All groups share one centre, and each spreads out both ways along 11 directions, with some noise.
Known rows, each followed by its group:
  3 -36  27  -8  30  -3  15   6  44 -12   6  -4  -7  18  24 -> J324
  2 -10  -8  13  16  -6  -1  10  -4   2  14  -9  26  -5  -2 -> J778
 -3  -8  -2 -25   7   8  14   6  -3  31   2  19 -14  10   0 -> J764
  0   2 -17  17   4   4   2  -4 -10 -23   6  12  24   4 -10 -> J695
 -8  25  17  21  10  -5 -12  17  -6  -9 -11  31   8 -13  14 -> J245
 12 -20  13  34  14 -21 -20 -13  48  19  -2   8  -7 -10   5 -> J673
 31 -14 -25  -7 -10 -18 -14 -21   6 -32  47 -23   8  -3  -2 -> J695
 21 -12  -1   1   3 -40  19 -18 -11   2  -2   1  -9  -2   7 -> J673
  5  12  12  -5   1  -8   4  -1   3  25  -4   4  -2 -12   1 -> J729
-40  15   0  16   6  17 -20   4 -12  -2  19  22   8  -1  18 -> J729
 41 -42  -6   6  15 -19 -29   7  32 -11   3   4  28 -14  19 -> J324
 19  -9 -17  27   8   0  48  27   5   7 -15 -14  16  24   9 -> J778
-23   1   4   3  12  -3  12   4 -24   0   7  23   7   6  29 -> J673
  9 -16  -5 -49  -2 -38  34 -10 -22 -15 -18   4  20 -34  -3 -> J324
-10 -11 -20  -9 -10 -43   7  11 -49  42  34  -2  25  -5 -10 -> J729
 11  15  32  13 -10 -42  -1  50  22 -16  19   8  20  -2 -10 -> J673
 19  19  23 -10   7  -4 -11 -36  -5   2   5 -31 -33 -12  17 -> J595
  2   5 -32 -39   4  15  42   7  14 -43  -2 -28  10 -23 -33 -> J764
 -7   3  32   8  -1   9 -15  16  -6  18  -9  11  15  16 -14 -> J673
 -8 -28 -19  40 -18 -17  43  27  25   5  18 -22  38  21  53 -> J764
-29 -12  34  -3  10  -2  11  -3  31  13   7  14   6   4  27 -> J595
  2 -19 -35  25   2   5  22  22  21 -21  11  17  46   2  59 -> J764
-41  26  12  51   9 -12 -38  -9  -8  -6 -40  12 -24 -38  -7 -> J245
-12 -16  13 -21   7   9 -15  -4  -8  -6  -4   5  11  -5  10 -> J695
-16  20   5  -3 -11  -8  46  32 -15  30 -44  30  -9   2  -5 -> J695
-35 -10  20  -1  18   2 -16  -7   3  25  -5  30  12 -14  17 -> J764
 35 -25   1 -17  55  -9  19 -28  20  -5 -20  19 -14 -16  -3 -> J324
 21   8  35  15  12 -15  20  39  13   9  -4   5  -6  26  -9 -> J729
 -9 -16 -24  12  16 -14   9  26  -6   2   7  26   5   6  10 -> J324
 17   2 -18  -9  10  -1  13  15 -31  14   0  12 -12  11   5 -> J595
-47 -29  33 -30  -1  26  -9  -3 -23  23 -34  29 -19  20  57 -> J695
 0 -3  3  6  2  4 -2  8  8 -3  8 -6 26 -3  0 -> J778
-38 -12 -10  13  18   1  -6  11   2  -7  19  13  -6   5  20 -> J764
-14 -30 -23  21  15 -18  20 -12   9   7  36 -10  14  12   1 -> J729
 17  -3  35   1   1 -24   0 -17 -19  24   4   8  -8  20  15 -> J673
-14  23  -3 -17  22   0  18  29  -3 -12  25  -7  -4 -10 -15 -> J245
 30  27  -4  -9 -17  20  18  36  25   4 -27 -33   7 -15 -11 -> J245
 -9 -26 -33  40 -16 -18 -28 -20  45  -4   2   6 -20 -15  24 -> J729
 25 -25 -30 -11  15 -16  28  36  15 -21 -13  30  -7   6  10 -> J324
 -1  20   8  18  -3   0   4  35  12  -1  11   1  12   5 -14 -> J673
  0 -17 -16  16   6 -17 -17  24  11  -6  11 -13  -6  -5   6 -> J764
  3  35   5 -12 -33  17 -13 -18   7  23  18   4 -11  -1   8 -> J764
  4   1  -9  -9   4 -18  45 -14  -2  -2  -4   1   9  -8 -17 -> J673
 16 -20   8   0  -3  -4 -23   9  -3 -23  10   4  -8  27  -1 -> J324
-15 -33 -13   4  -7 -18  -1 -11   3 -10 -11  25   4   0   0 -> J778
 29   1  12  53   3  13 -46 -27  19  -4 -44   8  16 -14 -13 -> J324
-33  11  -4  29 -34 -16  -3  39  -5  -7 -21  46 -32  24   7 -> J595
-34  16 -13  -2  42 -10 -20  19 -19   4  40  39  -7 -22   3 -> J595
-20  10  26  -8  21  -8  -7   6  -1  19  13   6  -7 -12   3 -> J595
-23 -14  -6  -8   0 -19  54 -12  -7 -19 -26  29  40 -17  23 -> J695
 24   4  23 -18 -20   1  -8  -3  14   8   4 -12 -29  14  37 -> J595
-41 -33  18 -12  14 -70  39  -2   2  -3   2  -5 -13 -24  57 -> J324
 -3 -17  -4  19  18 -19 -11  19  16 -11  10  -7   0  -9  26 -> J673
  5  14 -25  36  -9   9   3  32  -5  17   7  18  26  14   9 -> J324
 -8  20 -30  41  16   8 -26  14  -1 -31  -3  15 -21 -10 -12 -> J595
 26  16 -15  -2  28  13   2  27  -8  13 -22  17  -9  -5 -43 -> J764
 20  17  22  -3 -16 -13  -6  28 -17  -3   9 -10  14   1  50 -> J729
-29  31  11 -22 -17 -14  32   3  15   4  -7  24  43 -51   5 -> J695
 -8   1  17 -20  35 -36   5  -7  13 -12  14  19  -8 -36   8 -> J673
17 18 23 14 -1 -1 -1  7 24 10 -4 11  4  0  4 -> J245
 -4 -11  12  18  10  -2 -13  21 -12 -18 -13  -2  21   5  16 -> J245
 -3   7   8 -14   8  14  -5  36  -2  -2 -26   8  18 -15 -16 -> J695
  4 -28  29   5   5 -13  -5 -26  17  -7 -21 -20  35 -19   6 -> J595
-22  16  -5   2 -35  -3 -28  37 -20   5  -5  49 -19  17  12 -> J595
-25 -14   5  28 -22 -17  -4 -17   3   9 -23  26  24  -3 -40 -> J673
-45 -28  30 -27  42  -3   6 -10   9 -14  10  23 -33  10  14 -> J324
-26 -13  10  14  31   3 -16  49  -6  19   8  42 -14  26  22 -> J764
 -1  44   6  21  21  31 -31  40  -1 -11   4 -34 -11 -12 -14 -> J778
 -4   8 -12  10 -20  -6 -23  45  11  -2 -32  -6 -14 -20  -4 -> J778
-12  -7  28  -3 -11 -13  28   2  16  -5  -8   7  26  -4  56 -> J695
-26   1  -1   9   4   5   3 -12 -27 -15 -25  16   1  -1  -2 -> J778
 29  15  40  13  18   0   4  11   1 -26 -10 -12   1   8  34 -> J729
-14  -1  12  26  13 -43  45 -10   8 -14 -10  -7 -24  -1   5 -> J595
 22 -11  -7  11  28 -26  49  21   5  -9   6 -18  -4  21 -38 -> J245
-32  18  11   0 -16  -1 -11  -2   3   5 -13 -13 -29 -22  40 -> J778
-2  5  1 16 16 -1  4 11  2 10  2  8 -4  4  3 -> J324
 -9  35  -5  -9 -33  21 -38  -2  11  -5  25  -1 -14 -14   1 -> J764
-18  17 -16   2  -4 -27  36  12 -25 -24  24  -2 -11  12 -25 -> J245
  7  37   6  25  -2  -2  12  22  12  -5 -15 -16  -6 -15   2 -> J245
  8   3  11 -13  11  -6   9 -16   1   1  -4   4   1 -11  -2 -> J324
-13  66   5  44  16  24 -22 -27  16   1  82 -10  22 -19  41 -> J595
 12  -6  -8   9   5 -10  -1 -42  -4 -29  29  -3  -4  13  -5 -> J695
  5   0 -33  15 -15 -19   9  17  -8  55  18   3   8  -5  32 -> J729
  1  -7  19  -5   8  -1 -20   2  10   6   8  24  10  -4  11 -> J245
-12 -15   3   2  -6 -18   2  -6   4  -7 -25  34 -20   2   5 -> J778
-21 -19 -16  -5  18  -8 -21   4  -2   5  11  14  31 -29 -20 -> J778
-59 -16 -15  35  -7   8 -31   9  32  -8  -2  52 -13   1  28 -> J729
-21 -43 -72  22 -13 -34  -8  -3   0  13 -18  25  -7 -21 -29 -> J729
-9  0 15 -7 22 -9 31 -7 -5 -3 -7 13 12 -8  4 -> J245
 -1  13  15   6   4 -12 -10  29   1  -4 -28  -4 -25 -14   4 -> J778
  0  19  43  -1  10 -13 -27  22  40  25  14   3 -27 -19  25 -> J778
 13  16  51  -3  22 -17 -12   6  31   1  16  -1 -38  -2  21 -> J778
-17   5   7  33 -10   7 -15   2 -16  -6 -21  11  12   7  13 -> J245
 12  -1   2   2   6 -22 -11 -17  10 -20  19  -9 -28  -1  -7 -> J695
-20   6  12  19   8  -8  10   3  25   7   8  16  15  -7 -16 -> J673
 16   7  12   1  -6  13 -15  -7 -11  -3  20  -7  15  15  -6 -> J695
-13  -9   3   2  13 -15 -17  28   0  -6  19  -3  10  -6   4 -> J729
 -2   1  12 -10   8  -1  -8   7 -16   2 -11  13   0  -3   2 -> J673
 30 -20 -25   5   0 -18 -11  17  -4 -21  -6   0  -3   1  12 -> J595
-10   7  26  -6  21  -6  -6  14 -16  -9  12  -2  11  -1  -3 -> J729
 -7 -12   0 -14  10  -5   5  -8 -20   4  -6  10  23  -9  -8 -> J695
 -8 -12   0   3  -1 -19 -10   4  -5 -16 -10   8  12 -17   5 -> J764
  0  -4 -20  23  44   5  15  30  -2 -32 -32  28  39 -22  -8 -> J764
-14   0  -4  75  12 -19   2   8 -12   5   1 -10  -3  15  61 -> J245

New rows, each followed by its group:
-16  16 -34   5  21 -13  40  30  50  -2  19   9   5 -38  11 -> J695
 -7  -5   4  15  24  -4  20  27 -15  -2 -38  36  32  -5  -9 -> J764
  8 -10   8   2  39  -7 -13   2  22   8  26   7 -13  -5  17 -> J324
  0  -4  24  -1   3 -22 -21  24  12   4 -10  23   9 -16  -7 -> J778
  1  10   3   6 -12 -33 -13  -8  11  11   2  20 -11 -33  41 -> J245
 48 -14 -33  -9 -26 -14  13  25  -7 -31 -34  -2 -20  14   3 -> J595
  9  -3  18  27  -9  -1  -3  -2  15 -11 -33  -7   9   1  -1 -> J324
  2   0 -29   9  -7 -45   2  -9  11 -32  21   6   3 -34  -2 -> J695
  1 -26  21  26  13 -36  -3  10  21  -3 -28 -15 -43   0  40 -> J778
  7  -4  -7 -16  10  -7   2 -14 -11 -13   4  20  -7  -6  13 -> J764
-26 -14  15   2  34 -40  30 -20  20 -23   9   4 -12 -20  17 -> J595
 25  33  17  12 -21  19  -6 -23  26 -24 -53  17 -19 -16  29 -> J729
-30  -3  34   9   6 -38   8   8  17  -1 -25  19 -14 -25  38 -> J695
 -9  -1   3  16 -24  15 -32  12 -20  -4   2   0  39  12 -16 -> J324
 -4 -30 -14 -13  30  14   4  -6  18  46  16  13  -2   7   2 -> J245
-34 -19   0  24  16 -21  41  45  14   7 -22 -11  25  -8  12 -> J324
 11   0  34  36   6 -19 -12  15  21  14   1 -33   1   1   2 -> J595
 17  -9  -3 -10   8  -1 -21  19  12  -6  19  10  11  -3   3 -> J324
 24  12  18  -4   9 -36   0  11  -2  12  41 -13  -1 -10  30 -> J778
  6   1  28 -26 -21  -2 -10  -4   8   5  -2  -1   0  -5  21 -> J595
-34  40  32  46  22 -23  15 -14  15   5  29 -10 -20 -11  10 -> J595
 15   9   2   3 -31  10 -27 -31  18  15 -11 -19 -11 -12  -9 -> J673
-21 -27  12  31  -8 -41 -30   6   7   2  31 -15 -16   9  38 -> J764
 -6  -2 -14  15   4 -20  12   0 -31   2   0  -6   6  -4  24 -> J778
 -5   9   0  -4  -2   2 -15   5  -5  13  40  23   8   4  41 -> J595
-10 -24  54 -46 -25 -12  15 -28  -6  20 -52  -2   4  -4  -1 -> J595
-25 -15   3  -9   1 -31 -19  61  17   4 -31  14  -1 -43  32 -> J695
  3   7   6  -5  16 -22  18  46   5 -21  12   6  12  -8  12 -> J673
 11  -4 -50  16   0 -26 -10  14  13 -23  32  -1 -15 -13  -2 -> J695
  6 -18  28   0  24 -16 -47  31  21  12  11 -21 -11 -13  20 -> J695
 -8  -2  -4   3  12 -12   6  -9 -17   4   2  21  -2  -4   7 -> J324
-45  31  37  -2   1  12  21   8 -17  -8   3  19  -7  21  -5 -> J764
 22  -2  46  16  12 -45  -1  39  -7   2 -36  10   2  -3  12 -> J778
 14  11   8  16  -8  19 -14   3  29  21 -43 -19   0 -22   0 -> J245
 11  21  16 -18   6  -9  18   1  -8 -48 -14  -2  10 -17 -16 -> J764
  3 -11   0   9   4   0   6   9   6   3 -13  27   7   3  35 -> J673
-23  23  24   8   2  -1   3  -7  -3 -10 -10   3   6 -17  12 -> J245
  8 -10 -16   7  19 -20  46  25 -46  25  -7  11  21  18  11 -> J729
 -4  10   4  16 -14 -12  -4  49   5   2 -17  12  16 -11  18 -> J695
 21  -6   3  -2  51 -27  13  19  18  -3  18   3 -18 -12  38 -> J673
 13  19  19  -4  -3  15   9  38   4  30 -12  30  14  12  10 -> J764
  2  33  20 -19 -54  -4   2  -3 -13   5   1   0 -10  10  -4 -> J764
 19  -3 -13  -6  10  -7  36  20 -24   6 -19  21  -4  22 -13 -> J764
-25  37  52   9 -20   1  15  -6  35   8  11  -4 -12   4  23 -> J595
 28   3  11  13   2   5  13 -15  21 -17  38 -20  21  20  24 -> J695
 -9  17   1   3  16  15  11   3 -10  17  11  13   6   7  -6 -> J324
-21   4  29  -2  11   2  12   1  22  24 -10 -12  -6 -14  38 -> J778
-12 -29   4 -14   4 -10 -21 -11 -20  13   2   6 -16   7  21 -> J695
-16 -15  -1 -18  24 -28  23  -5 -14  -4   6  21 -19  -2  15 -> J324
-14   7  -1  18   3   0   6  16 -17   6 -12  -1  18  -5  10 -> J778
  5 -16 -14  -8   7  -2  20  29  -1 -11  -6  14   9  13  -6 -> J324
 14  18   7   9 -19 -29   4  11   5  -6  10   9   1  -3  -1 -> J673
-30  -6 -10 -20  10  -1  -9   2  10   7 -14  10 -15 -36  -7 -> J778
-4  0 -2 -2  7 -5 -2 10 -1  4 -1 14  2 -9  5 -> J245
 1  5 16  9 28  1  7 14  7 16  4  9 -1  6 -6 -> J673
 -3  10  15  11  14   4 -16  29  28  17  20  -6  -7  -5  21 -> J695
 19 -13  12  32   5 -47 -15  28   4  -4 -11 -23 -34  -1  39 -> J778
 27  22  23  14 -29 -28  27  18  -3 -27   8  21  16  26  -3 -> J245
-14   8  -1   7 -32 -53   5  38  -9  15 -29  23  13 -36  13 -> J695
-20  -6  26  -1  -1 -17 -19  -8   2  -1   4   2  27 -24   5 -> J595
-27  -2  10   1   0 -13  -1 -18 -15  -7   4  23  -1   2 -16 -> J245
 56 -22 -64  27  25 -15 -18 -25 -10  46  -7  13 -22  -8 -13 -> J764
 -9  35  40  13 -11  17 -34  14   3 -13 -26  26  24 -20  26 -> J245
-17  -4  19  13   6 -27  -9  16  -7   1 -19  15  35 -31   8 -> J695
-26 -14 -18  22  12  -1 -24  24 -26  19  -6  27  14  -2  10 -> J695
-36  -2  23   6  16 -33  21 -14  -5  -2  -4   8  11 -22  -6 -> J595
 22  -8 -44  -3 -12  10  21  31  13  11   5  -3   8   7   5 -> J764
 -7 -27  -2   9  16  -1 -31 -40   5 -23  -7   4  11 -22  22 -> J595
  5  18  31 -22  10 -22 -12  16 -21  -4  -2  23  19 -24 -17 -> J778
 -8   7  -4  28  23  -5  -2  -7   1  13 -13  21  -7 -12   7 -> J324
-22  20  -6 -27 -24   1  45  49 -32 -15 -11  -2   6  20 -27 -> J324
 24   8  31 -13  -4   0  32 -14  12 -24   2  16   2  28  -2 -> J778
 31 -28  10  -6   8 -39  14  17  -8   5 -21 -23   1   0  -6 -> J595
  4  36  16   5  -5   8  -6  11  33  -4  23  -4 -12  -4   7 -> J695
 10  -6 -30  53  -5 -21 -33  26 -16  14  10  14  26  -4  12 -> J324
  0  47  13  13 -26  -3  -3  38  26 -18 -11  10   5 -19   0 -> J695
-23 -11   7  25 -23 -69 -30 -13 -42  -4 -14  31 -44 -10  57 -> J778
 -2  21 -20  -1 -42  -9 -16   8 -33  20  16   2  21 -15  52 -> J729
 17  28  18 -33 -22   8  29   2  12  -3 -13 -15  32 -22 -10 -> J324
 -3  30  16  30  19  17 -13  25  17  11  -4   7  -1  -6   5 -> J245
-28  21   1   2  37  27   3  21   2  20  29   8   5 -11  44 -> J245
12  2  3 -9 -3 -4 14 12 11  2 24  3 18  2 25 -> J595
-40   5 -12  -8  26   8   5   6   1  -6  24  47  22 -15  11 -> J595
 29 -16   5   3 -41  -5   3  29   6   0 -39  -4  11  21   1 -> J595
-15   8   4  -2  14 -13 -14  16  -8   5 -17   6 -21 -25   1 -> J778
 13   7  36 -17  17 -11  11   1  16   3  12   3   3  -3   7 -> J778
-19 -21  15  39  25 -40  59  19  26  -2 -22  -3  10   8 -12 -> J595
  2  32  34   1   5 -19  11   6 -18  33   2 -16 -41   6  -3 -> J595
-21   3  15  30  16   2   0 -32  22  43  13  10 -17   0  26 -> J245
  6  -6  12   6  -1   4 -32  15   5   0 -24   4  17 -18  26 -> J245
 16  -7  29  20   7 -43 -18   8 -25 -19  -2 -22  11  -7  26 -> J778
  2   0 -16   9  17   5  21 -19   8 -23  23   4  29  -4  -2 -> J695
-32   6  50 -40   6  21 -12  11   6 -14  26 -20  -7  12 -19 -> J324
 21 -13  25  26  16 -16  35  -9  20   9  -8 -16  11  16  21 -> J245
-14   5  19   3   9 -12 -20  28  14  19  -2   4 -27 -10  16 -> J695
  3   2   7   4  16 -12  10  -9   7  16  41   9  -2   8  22 -> J778
-13  -5 -20  -1 -28 -18  -2  41  -5  14  16  14  16   1  13 -> J729
  1   2  31   4   9 -22 -14 -12  17   3  16 -22  -8 -14  10 -> J764
 -6 -25  -5  19   9 -23 -26  17  17  14   9  27  13  -7  -1 -> J778
-31   8 -24 -15  16 -12  26  25  -7   9   9  47  -8 -14  21 -> J324
 12 -35  -7 -21  -7 -25 -17  16 -10 -14   4   1  12   1   0 -> J245
 -7   4  11  15   7  -6  -6  10 -13 -14  -6  12   2   5   1 -> J729
-32  29   5  18 -12  21   8  -1   0   7  25   8  -6  19  16 -> J764
